All groups share one centre, and each spreads out both ways along 13 directions, with some noise.
Known rows, each followed by its group:
[-11  37  19  -7   9 -20  22   4   1   5  16  25 -49   6 -44  14  10  17
  19  10  -6  12  12]	(0)
[  9   0  26  15  -1  25  28  10   2  24  20 -19 -18  29 -12   8   1 -21
   1  24  -6  -2  -2]	(1)
[-25 -13  -1  14  13  27  -8  21  21 -15  11  44   9  12   7   5  -5  -6
  15 -32 -14   8  -2]	(1)
[  0  -1  13  33  -5  12  50  14  20  11   6   9 -23  32 -19   9 -27 -17
  10  14  16 -13 -16]	(2)
[ 12 -20  15  23 -26  -5  29  23 -19 -27  29  48  17  17  -8  -5  -2  19
  -9  16  -5  15  16]	(3)
[ 12   1 -13   7  28  23  39  -7 -15  -6  19  13  -1  -5  12  -5 -16  -1
  27  15   1 -21  15]	(3)
[-29   5 -19 -11  34  25  13  15  24  -6  11  29   4  -4   4  18 -10 -19
 -39  11  25   7   2]	(0)
[ 39  23 -19  30 -24  15  37 -23 -13 -34  34   3  11  34  18  15  35   1
  -1   8 -31  11  -4]	(2)
[  4 -14  11   6  20  -9  -3  28   2  26   3  31  23   3   4  41   8  -9
 -50  17  21 -23  17]	(3)
[ 17  13  -1  30 -10 -26  18  35  -9 -27   2  42 -19  46  -4 -17   3  12
   1  -3 -22 -18 -29]	(0)
[  1  36 -19  -9   2 -20   2 -12  -8 -10  15 -19   7  -6   1 -21  21  13
  -7  26  12  11   9]	(2)
[ -2  -2  42   3 -21 -18  12  18 -13  28  -6  -8  27 -21 -27  20 -50 -18
  -5   8   8 -18  10]	(1)
[-10  14 -17 -11  14  -2  14  24  17 -11  18  20 -12  -6   6  -9   3   8
 -36 -21   9  17  -2]	(0)
[-15  -7  -6 -14  49  -7 -17  41  -6  26 -23  19   7  11  18  10  23 -16
   6 -15  -2 -48   8]	(3)
[  1  -1  19  20   8  -2  11  20  17  27  30 -11  15  14  14  -9  14  10
 -15  33 -13 -11   9]	(2)
[-21 -10  18 -11  12 -13  -2  -9  -9  10 -22 -17  30  -6  12  29  31   1
  -5   5 -11  10  14]	(0)
[  6  12 -10 -29   8 -18 -27  36  -2  27  -8  22  -6  -3  -8  24   8 -14
 -32   1 -32 -46  -5]	(2)
[ -8  14 -16  -5 -15 -26   1   7   7  36 -35 -38  24  15  -5  26  34 -23
  32 -32 -16 -32  -5]	(3)
[-12  -4   9  15   9   3  12   9  12  27  -1 -18  32 -12   9   7  -9 -12
 -16  -8  45 -12   7]	(0)
[  4  20 -34  20  19  -4  50  12   6   1   8  45 -21   4  -6  19  -4   8
  -5   7  26 -35  -5]	(3)
[ 12   0  18   5  -6   0 -13   7 -14  41 -10 -24   1  24 -10  29  29 -25
  13 -15  -3 -23   5]	(2)
[  1  29  -2   0   7   9 -16  31 -11   2  47  25  14 -12 -17 -22 -31 -10
  14   8  -2 -22  23]	(1)
[  9  20 -16  19  11   2   4 -25 -21 -22  16  -9   4   8  12 -26  16  21
  22  26   8   2   6]	(3)
[ 19  28  23  -3   9  34  20   5 -11  22  56 -25 -26  10 -19 -15  -1 -17
  10  24   8  10  25]	(1)
[-21 -11  -6  11  -1  25 -21   9   9   7  -4 -19  24 -22  29 -30 -21   3
  -7 -10  13 -15 -29]	(1)
[-24  29   8 -12  17  21  44  24   7  14  16 -12  -8  22 -20  16 -14 -45
 -22  46  22   0   3]	(2)
[  3   0  29  11  -8 -17 -21  10  12   2  26  10   9  37 -25  -3   9  -3
  14  30 -37  15  24]	(1)
[  5  11 -33  24  -9  13  18  -7  57  17  28 -15   2  30  -1  -3  28  -4
  29 -35   5  16   6]	(0)
[-11 -16   7   8 -20  41 -10  21  -7  26  13 -32  -2   5  18 -17  45   8
  -8 -24  10  15 -16]	(1)
[ 11  19  33  12  -5 -47   0  34 -31  19   3   0  19   8   1   5  31  16
 -20 -16   4 -17   9]	(0)
[ 14  15 -26 -14  29  16  -3  14 -10 -16   1  21 -10  -2  14  -5 -21 -23
   2 -21  -7 -31  -9]	(1)
[-24  16 -19  10  -6   2  12 -37  -3 -14 -20 -21   7 -16   0   2 -12   7
  -5  59  22  -3 -21]	(3)
[ -5   1 -10   5  40 -10   5 -23   2 -23 -34  13  28 -34  34  16 -48 -10
  -8 -23  28 -21 -13]	(1)
[-24  -1  -2  -8   2  33 -25   7  11   4 -22 -13 -19   6 -14  -3 -43 -46
  -6 -14  45  -1 -29]	(2)
[  0  21 -23   5 -10  21  13 -32  12  -7  -6 -24  10  19  -4  32  12 -31
  17  -7  -6  12  -8]	(2)
[ 23  -1  23  17 -32 -20  24  36 -12 -22  37  40  23  13  -3   1   4  16
 -35  -8 -20  20  11]	(3)
[ 12 -19 -27  12 -10   5 -60 -23   2 -40 -11  21  36   3  29   2  13   1
  -8 -32  -3  15  -4]	(0)
[  1 -12  22  19  33  -7 -31   1  31  32   2   3 -16  21  -5  12  13  -2
 -18 -21  62   7  15]	(3)
[ -5  10   7 -13  31   5   5  22  17  43  13   1   3   1  -6  34  11 -25
  -9   7  -3 -25  24]	(2)
[ -7  45  27   4  -3 -34  11  34 -17  -9  17  29  13  15 -30  20  -4 -10
 -22   0   1   6   8]	(1)
[-10  23  -4   9  -2  32   0  10 -12  -7  20  -9  12  -1   8 -16 -14 -14
  16  -2  -7  -8 -13]	(1)
[  6  -4 -36   5 -24   9  19  14  46  21  11 -26  20  33   6   5  30 -21
 -45  34   0  -3  -6]	(0)
[ 14   8   2 -27  15  -1 -14  16 -11 -27 -21  12 -15   7  16  -1 -24 -29
 -14 -29 -37 -10 -25]	(1)
[ -8   4  -7   1   7 -29 -54   6 -13  -6 -25   9  30  -2   1   1  -8 -12
 -25   6  46 -17   2]	(2)
[  4   6   0  -1  26  12   3   0  16   7  18  -2 -29  19   8  -5  25   1
 -16 -15  15  23   5]	(1)
[  6  14   4  15 -30 -15   0 -13  -6   6 -34 -23  15  19  -9  33  -3 -29
   4 -17   4 -13 -28]	(3)
[ -2 -16 -16  16  -8  -2  -9 -20   9 -31 -21  18  10  15  13  10  13   9
  15 -13 -18  11 -13]	(0)
[ 27  14 -36  12 -25   4  41   8 -33   8  12   4 -36   7 -22  -8  21  16
  24 -14  35 -22  -1]	(1)
[-11   4   3  27  24  -1  -5   9 -10  -2 -11  27   2  38  -5  16   7 -18
  27   7  18 -24  -1]	(0)
[ 27 -13  13 -15  31  23  -8  17   0   8  36  20 -28  -9  11 -11  -6   0
 -29 -21  17   9  23]	(2)
[ 16 -15   3  -4  28 -30 -12  24 -19   8  -6  16 -13  11   7 -27  17  14
   7  -6  16 -20  19]	(3)
[  9 -27   9 -10 -26  -1  -1 -11   7   9 -10   1 -15 -32 -11  14 -23  10
 -31  -9   8  13  -9]	(0)
[ 18   0 -14  -2  -2  22 -49   5  10  -1  30   0 -17  -2   7 -31  -8   0
 -30   1  21   2 -10]	(2)
[-11 -12 -11  -1   4   2  35  18   0  26 -22 -11 -21  13  -8   7  10 -12
  -8  15  40 -19  -8]	(0)
[ 14   8 -14   7  18 -15  -1 -21  17  11  12   2  -1 -14   9   0  29  33
  29 -34  -4   0  26]	(2)
[ 37 -12  13   8  29  13 -16  30 -10  18  22  34   0  27  21  23  30 -14
  -8 -40 -14 -25  19]	(3)
[-41   3 -23   1  22   9   9   1   7  -3 -40   9   2  -1  -1  20 -11 -20
  26  -9  22 -21 -19]	(3)
[ 27 -21  39  39  -6   6   6 -14 -41  -3 -27 -17  29  18  29  12  -8 -14
  34 -33 -12 -27 -17]	(2)
[  1  11 -15  20   6   0  10 -30  16  22  -7 -14 -16   0 -10  24  -1  -1
 -16  31  45 -16 -10]	(3)
[-19 -10 -22  10  31  29 -22 -13   7 -37 -15  36  31  23  24  27   8 -25
   6   2  -3   0  -2]	(0)

New rows. What belongs after each?
[ 10 -57  25  50 -31  10  10  21  11  46   7   8   9  15 -10  11   4  18
  -3  22  17 -26   5]	(1)
[-15  19 -14   6  23   1 -27  12  -2  28  -9   1  14 -16  16   6  13   3
  32 -24 -20 -49  -7]	(2)
[  2  36 -19 -13 -11  -1   7   4 -33   1  17  -1  11 -23 -25 -12  -8  -4
  44 -20  11 -10  26]	(1)
[-25  -8 -18  16 -30   2  24 -10  42  21  11  -7  -3   1 -26  11  25  19
   4  22  16  23   5]	(3)
[  9  11 -28  29 -21  20 -17 -42   8   9  -8 -18 -16  26 -24  16  17 -20
  51 -46  48   6  -6]	(2)
[-31   0   3 -12   8  30 -32  33   5   5  -2   1 -15   2   2 -22  -8 -17
 -18 -15  25   6 -24]	(2)
[  9  20  -2  -4 -26  13  -9  28 -28  26  37 -10  12  10 -28 -14   9 -17
  34  12 -13 -22  27]	(1)
[ 19  34   5  18  -2  -4 -45 -31   9 -10  30 -25  49   6  13  -4   4 -11
  20  -9 -23   9  17]	(0)
[ -5  32 -24   9  23 -10  30   4   6   9   0  10   9  -6   5  26  -2  -9
 -15  11  17 -39  -3]	(3)
[ -4  -7  -2  23   0 -14   2  27 -10 -24  17  44 -12  29  -5 -29  16  32
  -1  29   8   4   1]	(3)
[ -5  32 -10  34  13  12  40  25   3 -15  18  35 -15  50   3  15  27  -8
 -20   1  14  -7 -23]	(1)
[  1 -16  38  -5  -4  -5 -27  -1  -3  30  -4 -43  26 -24  13  -7  -6  -1
 -26   8  16   4   9]	(1)
[  3  16  29 -17  25 -16 -30  11  -6 -29  -1  14   1  15  16   4   4 -15
 -35 -18 -31  23  -7]	(1)
[-19  31  -7   4 -20 -53  28  -3   2  -3 -12 -24  27  26 -20  12  48   6
 -12  38   8  23  11]	(2)
[ -7  20 -16  11 -17 -16  22  28 -14  -9 -12  21  19  20  -1  15  15  -7
   5  -8 -25 -26 -19]	(3)
[ 35 -10  23  45   0 -15  37 -10  -8 -11  18   5  -9  16   7 -25  -6  32
  20  -5  17   3   3]	(2)
[-13 -22  -4   4 -17 -16  47   4 -43 -28 -34   6  22  -1 -11 -27 -39   2
  45  42  -2 -19  -2]	(3)
[-15 -23 -27  16   9 -29  -7 -19  34 -48 -58  28  13  15  27   5 -18   8
   8 -21 -26  -7 -44]	(1)
[ 24  13 -19  13  10  16 -23   1 -11   2  26  16  11  -4  38   3  44  21
  13 -33 -46 -24   3]	(2)
[  9  -1   4   8   5  -7 -31  17  21 -17   8  14  -6  40   7 -22   3  -7
  -4  -3 -33   6 -12]	(0)
[ -7  37 -12  38  -5 -40  30  17  23  10  12  22  10  26 -19  18  17   5
 -20   4  39 -14  -2]	(3)
[-12  22 -26  22  20  -5   7   0   9 -30  -2 -13  60  24  50 -22  25  -6
   3 -12  -2   2 -11]	(0)
[  0  23 -18  20  -6   5  28  -7  15  41   5 -28  42  16  -1  53  36 -29
  22  -8  -9 -27  16]	(3)
[ -5 -17   6  -1  36  11 -17  16  43  47  16  -1 -30  17  -1  -6  28   1
  16 -36  18   2  22]	(3)
[-24 -21   9  -7   0 -23  15   5  -2   4 -15  -2  34 -24  -7   4 -14   8
  -9  16  34   9  26]	(3)
[-15 -35  13 -32   1  46   2 -10  13   1 -11 -20 -23 -26   6 -10 -32 -15
  23 -30 -21  29  -4]	(3)
[ 19  24   1  11 -28 -25   0 -25 -22 -27  -2 -27   4   2   3 -21   2   9
   2  -2   0  17 -15]	(3)
[-17 -18  -7   3  15  26   9  16  19  22   9  19  -1 -31  -6   4 -21   1
  15 -39  38  -7  15]	(1)
[  7 -11   6 -13   2  -1 -18  17  -3  42   3   5  -4   6 -15  37  44  -7
 -16 -23  22  -2  29]	(0)
[-43 -17   1  25 -17  -1  28  20  23   0  -9  31  24  19 -27  25  -2  -4
   1  17  18   8   1]	(3)
[ -8  13  27  18  36 -16  -5  31 -14  -3  -1  37 -15  32 -10  -5   0  -4
  24 -17  11 -19  -2]	(0)
[ 22 -21 -16  -6 -24  -2 -22   3  15  -9  -2  17 -13  20  -2   3  18   2
 -25  -6 -28  11  -9]	(0)
[  1   3  12  33   1  27  19 -13   8  15  33 -19  -9  12   8 -12  19  16
  -1  16  27  16  -1]	(1)
[ -4 -10   1  35 -14  38   5  23 -21  -5   8  13  24  24  23   7  13 -14
   8  -9 -12 -18 -22]	(1)
[-23  11  -6  25  20   8  14  -9  39 -14   7  18   0  20  -1  -1   2   2
  39 -19  -3  18  -2]	(0)
[-14  21   9 -28  15 -17   0  30 -18   1   0  -7   1  -6  -7 -17 -25 -13
 -44  46  23  -8   4]	(2)
[  5  -6   2  -1  16  19 -16  12  24  33  19   0 -29  -5   0 -11  -1   4
   6 -25   4 -12   1]	(2)
[ -1   3  12 -22  26  29  -7  -2   0 -10  -6 -17  -3 -11  26  -4 -39 -32
  -5 -18 -12  -5 -19]	(1)
[ 21  23 -19  23  19  11  12   1  10  -1  29  30 -27  14   6   9  21  11
 -16   2   8 -13  -8]	(3)
[-21 -11  29  18  32   6 -24  13  -1  13 -10  27   8  26 -14  31 -21 -29
   6  28  16 -28   7]	(0)
[-10   7   4  21  -3 -27 -28  -2  20   4 -29  -7 -41  38 -19 -18  12   4
  10 -13  37   3 -32]	(3)
[-33  -3  17  -1  15  32  -5  23   0  13  -3 -11   9  16  10  14  29 -24
   2 -31  18  22  -1]	(2)
[-17   9  -4 -20  43 -32 -44   3 -17  12 -47  -9  29 -16  23  20  21 -11
 -17 -29  39 -23   7]	(3)
[ 10 -28  25   4 -30  -1 -11   0  -1   2  -2  -4  -6   6 -10   2  -5   5
 -26  13   1  22  -6]	(3)
[ 11  47  12  12  19 -28  -7  32  14  16  10  -8   8  26  10   2   9 -21
 -20 -29  -5 -23  -9]	(3)
[-33 -16 -19  21  10   4  18 -16  52  -9 -33  -1  -2   7  15   1 -11   1
  20 -14  11   3 -28]	(1)
[ -5  28   3  17  -7  15   7  31  10  -2  42  13 -25  20  -9 -36  -9   4
 -13  22  -1   0 -20]	(1)
[  8  28 -25  -8  16 -32   0  -9 -19 -15 -28  -4  10 -10  17   5   2  -4
 -13 -20  22 -19 -11]	(1)
[  3 -18  19  -8  19   8  -8 -21 -12   2 -27 -13  32 -29  25  26 -26 -21
   4 -28   6  -6   7]	(1)
[ 38 -14  -9   7  -3  -8 -38  -4  13  25   2  13   6   2   9  30  19  -1
  -3 -27 -37 -34   6]	(2)
[ 31  49  14   5   9 -25 -15 -12 -31 -29  -1 -20   0   2  24 -18 -21 -11
 -27 -12   3  -9 -27]	(3)
[  2  30  -2  18  10 -60  31  -8  -6 -31 -28  34   7   2  -5  30 -10  10
 -23 -10  30  -4  -9]	(1)
[ 25 -10  11  11  -1 -10  -3 -22 -22 -26   4  -5 -13  -1   3 -37  -7  26
  16  -4  30  24  13]	(3)
[  4  -1  18 -10  14   6  11 -25  13  -7   3  -4 -18   6 -15  10 -10 -10
  39 -18 -10  33  21]	(1)
